All rows are made from the same 10 directions, up to rounding. Whole rows:
In the rows, 128 means zero.
[[ 99 115 105 150 126 150 164 141  88 158  80  75 150 191 112 167 128 156
  165 106]
 [142 119 124 101 128 118 137 137  92 108 127 115 123 150 136 101 135 127
  112 146]
 [100 128 136 122 126  97 141  92  91 103 115 101 160 149  94 144 115 112
  104  86]
 [117 120 145 126 113  96 102  95 131  80 185 172 143 115 100 137  86 127
  100 104]
 [148 157 131 138 161 109 128 118 117 129 145 114 151 108 106 121 174 110
  103 122]
 [182 124 112 117 121 161  82 147 133 134 143 125 103 128 134 123 121 143
  126 153]
 [ 64 105 119 116 120 123 159 120  81 129  97 104 156 171  83 172 113 132
   99 108]
 [135 124 130 133 115 119 110 163 118 104 184 172 163 182 166  72 142 145
   79 151]
 [ 79 125 141 154 129 118 135 108 147 138 127 138 145 108  91 171 111 118
  115  92]
 [115  87  91  80 129  98 142 153  99 141 116 120 143 141 140 147 137 128
  147 128]
 [126 109 117  89 136 120  88 147 156 168 103 118 129  84 127 142 149  75
   61 123]
 [ 70 153 123  76 137 120 159  64 131 143  50 100 124  78  81 189 135  86
  132 115]
 [126 150 107 112 111 137 101 114 150 127 145 164 157 142 145 138 128 146
  151 134]]

The start of a row, then its end:
[121 113 112 124 154  85 131 134  84 116 185 138 172 129  77]
[155 151 133  92 117]
[ 90 104  90  90 114 154 140 162 142 157 125 175 118 134 143]
[160 129 163 159 181]
[148 177 161 137 134 133 171  97 108  85 112 113 105 140 149]
[ 64 144 128 147 154]
[ 80 170 156 162 150 133 197 123 111 144  68  90 152 159 135]
[ 96 185 105  99 129]
[129 115 122 115 152 101 137 116 108 117 162 136 120  83  76]
[165 128 128 129 128]
[139 130 134  99 158  82 135  92 102 110 128  99 124  73  79]
[147 140  88 107 106]
[169 111 113 106 114 105  70 117 134 116 149 123 142 124 135]
[135 100 117 132  91]
[174 135 123 100 132 117 114  96 154 121 118 119  84  60 137]
[139 110 113 198 123]
[127 100  95  83 120 114 109 157 128 153 109 124 148 141 161]
[130 142 113 121 127]
[ 99  94 146 119  98 108 141 120 118 118  69  90 126 159 155]
[114  85  99 121  82]
[163 142 140 176 160 135 147 139 113 132 149 105 112 116 108]
[118 152 141 143 133]
[ 76 115 135 116 117 134 173 117 113 121  93 127 110 137 114]
[145 106 134 137 138]
[143  99 133 139 144  89  96 142 134 152 122  89 149 101 119]
[135 135  76  78  68]
[ 76 168 134 129 121 123 158  70 112 100 122 140 165 150  94]
[154 123 141 139 116]
[ 81 151 155 124 114 125 149 109 158 118 104 158 132 125 156]
[100 130 107 107 136]
[150 144 128 177 167  85 119 154 121 154 157 103 202 143 140]
[102 198 101  92  81]
[127 162 129  53 114 120 136  69 142  74 138 184  92  80 135]
[117 113 130 164 181]
[155  88 128 127 169 101 158 192 119 173  96  79  98  89 157]
[ 98 179  85 116 133]
[121 146 143 143 124 150 132 121 131 121 126 133 121 137 121]
[118 126 134 110 141]
[151 129 118 167 145 126 135 163 130 149 154 129 147 143 152]
[114 159 148 159 128]
[154 144 124 120  97 146  88  90 134  78 182 173 121 139 115]
[138  74 172 161 138]
[ 92 193 130 127 115 105 143  48 110  77 145 153 201 173 112]
[135 129 146 154 101]
[ 85 136 134 165 138 166 170 133 118 156  98 110 120 141  90]
[162 136 148 128 138]
[141  94 132  84  99 158 106 134 139 119 100 128  57 107 135]
[127  75 123 119 158]
[138 101 134 181 127 122 130 150 124 122 175 140 130 142 122]
[135 101 161 157 106]
[131 102  90  81 105 156  67 119 126 141 125 126 124 127  82]
[199  86 140 111 125]
[155 141 107 101 122 122  83  99 114 133  98  79 162 146 120]
[145 129 104 116  86]
[159 149 147 193 124 173 100 112 101 118 133  78 134 175  78]
[137 103 150  97  97]
[ 91 123 152 131 105 123 116 112 142 109 131 151 139 137 122]
[124  97 114  78 111]
[124 136  91  68 148 140 161 147 111 172  55  89 119 123 150]
[132 189 111 147 170]
[165 155 108 138 140 143  94 113 135 129 174 143 138 111  97]
[158 136 155 153 133]
[165  90 104 149 141 133 132 144 111 168  88  51 104 119 113]
[177 109 135 205  83]
[ 90 136 163 185 152 115 233 152 100 101 160 162 114 147 141]
[ 80 156 167 162 170]
[133 147 116 114 163 140 117 134 162 183 100 114 115  57 109]
[157 180  91 108 142]
[ 79 157 105 100 123 194  89 110 144 176  84 123 144 126  59]
[203 142 119  44 149]
[140 162 168 164 129 123 108  86 182 118 131 136 116  76 129]
[116 112  98 129  95]
[136 159 143 130 140 134 102  96 155 120 154 151 119  75  91]
[142 132 113  97 135]
[153 165 127 107 102 133 114  78 149  79 156 174 117 125 154]
[113  96 159 201 146]
[122  89  78  60 121 108  96 147 100 133 152 146 157 141 111]
[166 130 135 102 139]
[167 162 137 138 127 125 111 124 133 115 131 119 148 153 172]
[ 71 153 118 125 124]
[134 132 141 149 118 104 125 128 146 122 126 128 153 147 177]
[ 91 127 115 145  94]
[149 154 114  79 134 131 110  92 128 131  87  96 119  98 118]
[140 142  99 130 130]
[129  95 160 159 116  78 152 123  68  52 188 133 144 179 117]
[ 90  82 148 114  95]
[ 97  94 150 155 124 144 148 169 117 131 137 139 108 147 117]
[117 115 138  73 148]
[137  99  95 103 124  72 124 132 105 105 182 157 169 144 142]
[140 119 150 180 107]
[105 132 135 111  97 153 120  93 146 116  96 134 105 127 121]
[149  79 131 143 126]
[106 143 143  98  95 145  97 100 158  95 145 185 118 123 131]
[118  95 128  88 155]
[119 104 159 174 123 111 134 151 123 131 114  98 141 159 147]
[ 95 118 105  88  84]
[142 129 141 142  94 100  75  94 151  98 144 133 168 151 153]
[115  80 113 129  57]
[150 129 132 122 134 153 127 103 123 119 123 112  72  84  80]
[162  98 138 153 142]
[114  61 130 109 141  73 189 156 101 105 159 152  84  88 130]
[130 106 138 178 143]
[ 98 110 142 118 138 115 172 133 120 120 124 141  96  98 116]
[129 126 123 126 150]
[105 121 125 197 122 181 114 179 156 191 111 117 150 174 136]
[145 136 147 105 115]
[135 146 129 123 139 133 141 132 143 147  96 114 118 112 155]
[109 158 110 141 140]
[142 148 164 119 120 121 146  89 116  71 127 129  91 117 130]
[ 85 104 120 128 141]
[152 167 128 103 117 137  98  98 139 109 125 135 137 133 145]
[103 135 119 118 139]
[158 179  91  64 140 130  67  64 141 139 111 110 153  79  85]
[183 152  98 124 117]
[159 118 159 150 140 113 128 128 133 137  81  62  98 100 141]
[100 124  77 114  86]
[ 91 122 122  76 109  73 139 115 150 113 116 167 161 126 190]
[101 132  98 144 116]
[157 152 129 142 122 117  95 101 132 110 147 123 159 143 133]
[120 121 127 137  94]
[ 96 172 124 137 125 177 159 151 134 143 120 164 145 180 162]
[ 93 179 162 118 196]
[160 141 133 112 127  87 111 104 125  99 139 121 150 126 155]
[ 94 133 104 135 101]
[114 129 143 128 134 115 140 126 122 111 149 148 127 118 116]
[116 134 123  98 140]
[119 153 144 183 129 199 141 145 174 170 100 131  87 118 133]
[133 132 150 149 158]
[107 144 138 167 159 117 176 146 100 131 152 131 155 146 112]
[114 177 140 110 141]
